All rows are made from the same 9 directions, up to rounding. Whole rows:
In the rows, zero is written as 128.
[[131 120 105 140 132 110 106 117 119 164 149 137 120 130 135 145 166  99
  143 124 132 114  95]
 [124 123 156 143 118 111 138 106 157 113 171 140 109 132 128 121 139 157
  118 147 157 115 118]
 [ 88 129 195 131 125 141 108 150 169 108 123  68  88 146  98  95 170 127
  138 194 158 114 123]
 [187 111  89 113 120  69 111 104 121  81 148 148 174  80 112  61 152 181
  101 137  92  90 103]
 [159 129 142 137 119  99 140 140 126 115 123 138 184 100 152 111 112 134
  108  93 107 113 126]
 [159 107  72  97 154 124 153 157  85 123 104 145 168 121 131 138  78 113
  139 137  88 143 135]
 [146 158  98 122 124 127 107 122 106 118  91 141 130 119 129 130 127 129
  164 109  79 107 136]
 [103  85 176 141 143 155 132 139  94 137 105  85 100 133 113 148 123 116
  125  84 133 126 134]
 [163 153 138 174 114  89 122  84 162 143 186 176 116 135 164 153 140 133
  193 106 141 111 110]
 [138 100 157 141 154 107 162 158 128 124 149 135 114 153 142 161 100 102
  195 174 129 109 112]
 [173 118 134 148 133 108 138 121 118 127 134 144 159 113 149 135  98 131
  158  75 110 131 133]
 [119 150 113 139 109 168 117  46 129 127 143 155  69 138 113 147 118 186
  129  63 146 160 167]
 [145 116 164 155 118 101 151 127 138 132 155 142 164 111 158 131 116 132
  101  83 141 121 119]]

The start of a row, then its end:
[122  91 120 138 136 100 128 150  86 169 131 128 157 110 148 150 156  81
  88]
[ 96 120  94  82]
[117 122 142 107 132 100 148 201 156 123 129 107 187 121 140  95 137  91
  83]
[214 139 118 100]
[169  70 173 145 130  87 178 106 133  80 185 148 151 106 130 105  87 193
  97]
[106 143 118 126]
[ 89 120 134 111 138 165 160 143 126 129 123 123 102 154 120 152  96 126
 109]
[158 151 155 148]
[113 131  52  75 138 152 111 149  97 134  85 116 141 122 100 111 136 113
  91]
[165 104 147 132]
[117 187  38  95 108 128 135 128 117 148 112 191 166 120 158 146 120 117
  71]
[137 104 130 128]
[117 128 181 153 104 113 149 100 143 102 155 146 118 118 138 125 128 175
  85]
[ 97 144  95 127]
[154 129  93 118 128 112 118 147 100 141 100 130 188  98 142 116 128 106
 104]
[ 92  93 126 120]
[115  57 141 128 153 132 156 148  78 147 130 109 133 123 123 152 112 108
  87]
[ 96 136 129 113]
[123 142 180 157 111 131 121 146 173 165 138  98 174 119 157 115 140  96
  96]
[ 84 172 166 131]
[180 120 124 141 129 123 114 129  89 137  85 117 191  88 144 119 103 120
 133]
[ 14  82 140 146]
[ 86  92 118 102 138 178 180 133 127 147 148 124 128 144 118 144  79 137
  34]
[129 189 208 157]
[117 134  67 134 136 129 107  97 101 177 148 165  81 150 135 184 157  97
 168]
[126 125 117 102]
[136 146 146 120 127 150 114 145 149 112  95  92 143 126 115  96 116 130
 145]
[130 124 160 159]
[128 133 155 137 118 115 130 139 128 118 117 124 146 114 139 120 133 129
 111]
[112 117 101 122]
[138  70 119 120 138 103 113 125  73 114 118 108 136  94 100 103 162 142
  87]
[104  98  80  95]
[132 225 142 140  88 136  78 124 202 131 106 116 152 123 145  88 163 123
 150]
[127 133 147 151]
[144 122 124 145 115  89 100 103 142 137 166 135 137 109 130 105 182 135
 112]
[122 139 102  92]
[123  67 105 128 154 153 141  77  95 138 169 137  59 151  94 162 111 157
 144]
[113 157 160 134]
[143 132 128 100 143 106 168 181 130  76 109 141 151 134 132 117  83 130
 159]
[217  91  99 130]
[144 171 108 141 104 144 139  62 148 121 152 185 113 132 144 147  90 181
 133]
[ 73 138 161 168]
[101 166 139 123  91 166 100  80 144 103 105 115 105 113 101  92 148 190
  65]
[ 82 138 141 165]
[ 99 101 109 105 123 106 152 104 110  89 163 162  89 126 103 121 148 182
  61]
[190 131  70  98]
[144 119 120 111 141 144 152 106 147  86 149 139  96 149 101 118  82 178
 167]
[175 140 164 162]
[134  41 145 132 147 140 148 104  75 123 140 104 121 109  99 127 106 162
  77]
[ 54 139 145 134]
[ 83 169 151 151 104 154  90 106 112 150  90 120  80 132 132 158 173 116
 127]
[ 70 115  88 127]
[133 109  69  77 147 107 132 192  74 116  76 121 183 104 120 108 129  94
  91]
[179  68  92 102]
[103  76  51  79 161 159 182 123  92 137 159 161 100 156 104 164  76 139
  81]
[184 156 181 137]
[174  57  74 126 160 111 118 134  73 180 139 115 183 101 129 133 128  85
 115]
[ 65 121 164 103]
[122 125 110 140 136 118  97 145 113 182 125 116 133 130 141 150 173  64
 147]
[120 127 116  92]
[130 127 111  98 139 127 149 175  96 104  79 127 162 118 129 124  97 116
 115]
[151  82 108 133]
[112 186 102 109 111 176  76 133 111 136  39  96 135 116 114 112 144 115
 124]
[ 80  87 143 164]
[ 74 155 147 130 108 177 104  79 128 111 109 118  39 147  93 136 154 174
 120]
[114 138 115 154]
[110 146 199 143 113 141 153 139 171 104 130 115 125 138 138 120 104 147
 119]
[134 155 137 153]
[104 202  92 112 100 162 104 114 163 142 107 139 129 135 133 120 139 130
 105]
[133 139 165 157]
[ 93 124 122 131 140 158 174 118 119 149 151 165  78 170 142 200  83 120
 140]
[137 156 149 141]
[165 163 131 133 130 107 195 123 150  78 151 208 127 151 166 165  36 164
 204]
[166 104 117 156]
[111 113 152 125 155 133 172 190  91 126  91 128 124 150 148 181  79  81
 169]
[153  96  98 126]
[137 155 139 133 118 142 155 102 178 110 162 155 119 147 137 128  84 166
 144]
[142 162 175 164]
[109 123 143 116 130 137 151 149  82  99  79 130 125 120 126 143 101 138
 105]
[111  84  84 137]
[174  69  40  97 157 129 147 116 124 165 184 138 185 119 118 111  93 125
  84]
[128 172 238 133]
[141 141  83 110 121 114 129 108  99 102 115 166 130 112 125 125 123 160
 115]
[125  85  94 127]
[129 105 119 115 140 134 135 131  87 109 102 124 119 122 112 132 112 139
 128]
[117  97 110 133]
[131 143 100 133 129 132 127 113 147 159 157 151 120 146 142 151 126 112
 150]
[137 152 160 127]
[121 149 122 126 128 129 129 142 144 138 128 135 127 141 139 139 128 106
 148]
[158 132 131 126]
[142  72  92 100 178 118 110 172  79 128 104  91 109 140  91 128 144  82
 203]
[201  89 106  97]
[108 124 115 131 112 154 145  92 104 147 132 151 132 115 136 149 108 154
  44]
[ 44 145 154 148]
[134 156 140 134 112 102 104 138 137 113 110 125 143 112 135 105 162 125
 135]
[137 101  80 111]
[118 104 176 151 132 120 146 118  99 106 127 135  86 133 128 157 120 147
 149]
[103 111  72 120]
[115 127 157 124 119 155 183 121 148 106 142 144 136 134 136 133  61 170
  75]
[111 162 174 171]
[129 178 149 128 108 108 102 152 153 101  95 118 145 117 135  95 160 123
 145]
[161  96  80 120]
[103 177 129 147 101 159  96  77 134 144 115 140  81 136 129 150 152 145
 135]
[ 70 132 127 148]
[ 83  92 161 150 138 163 172 135  94 179 135 130 110 147 152 202  92  95
  85]
[ 58 165 152 134]
[164  89 143 154 135 112 123 125 123 160 150 110 174 105 142 121 127 110
 118]
[ 55 145 159 120]
[150 147 128 131 127 122 102 153 145 145 107 103 173 116 139 105 140  94
 148]
[118 119 147 129]
[105 111 197 154 132 147 159 125 150 124 152 117  88 156 131 155 101 137
 146]
[126 169 142 143]
[182 111 168 121 143 138 175 163 158  88 119 105 198 118 134  91  31 150
 144]
[116 134 206 186]
[153  96 149 143 135 119 132  89 133 102 164 130  98 130 109 118 119 174
 158]
[118 140 131 134]
[151 104  94 127 135 132 156 101 103 139 149 162 146 120 138 149  83 147
 104]
[ 74 133 165 143]
[137 105 123 101 144 144 135 133 121  89 113 106 116 130  91 100 104 158
 139]
[163 118 145 150]
[124 176 193 177  90 120 122  86 209 132 182 143 113 137 156 122 147 155
 134]
[106 185 138 137]
[133  88 131 123 149 128 120 154 107 141 117  91 141 123 115 120 135 100
 131]
[127 126 137 117]
[153 149 187 139 135 132 142 188 156 112  86  94 176 130 151 116  81  96
 186]
[128 111 148 158]
[171  80 114 154 148 103 129  95  66 138 140 153 116 116 134 166 116 132
 177]
[ 50  92  97 111]
[121 133 154 147 120 136 135  73 118  91 139 156  52 143 114 153 117 187
 169]
[108 118  91 143]
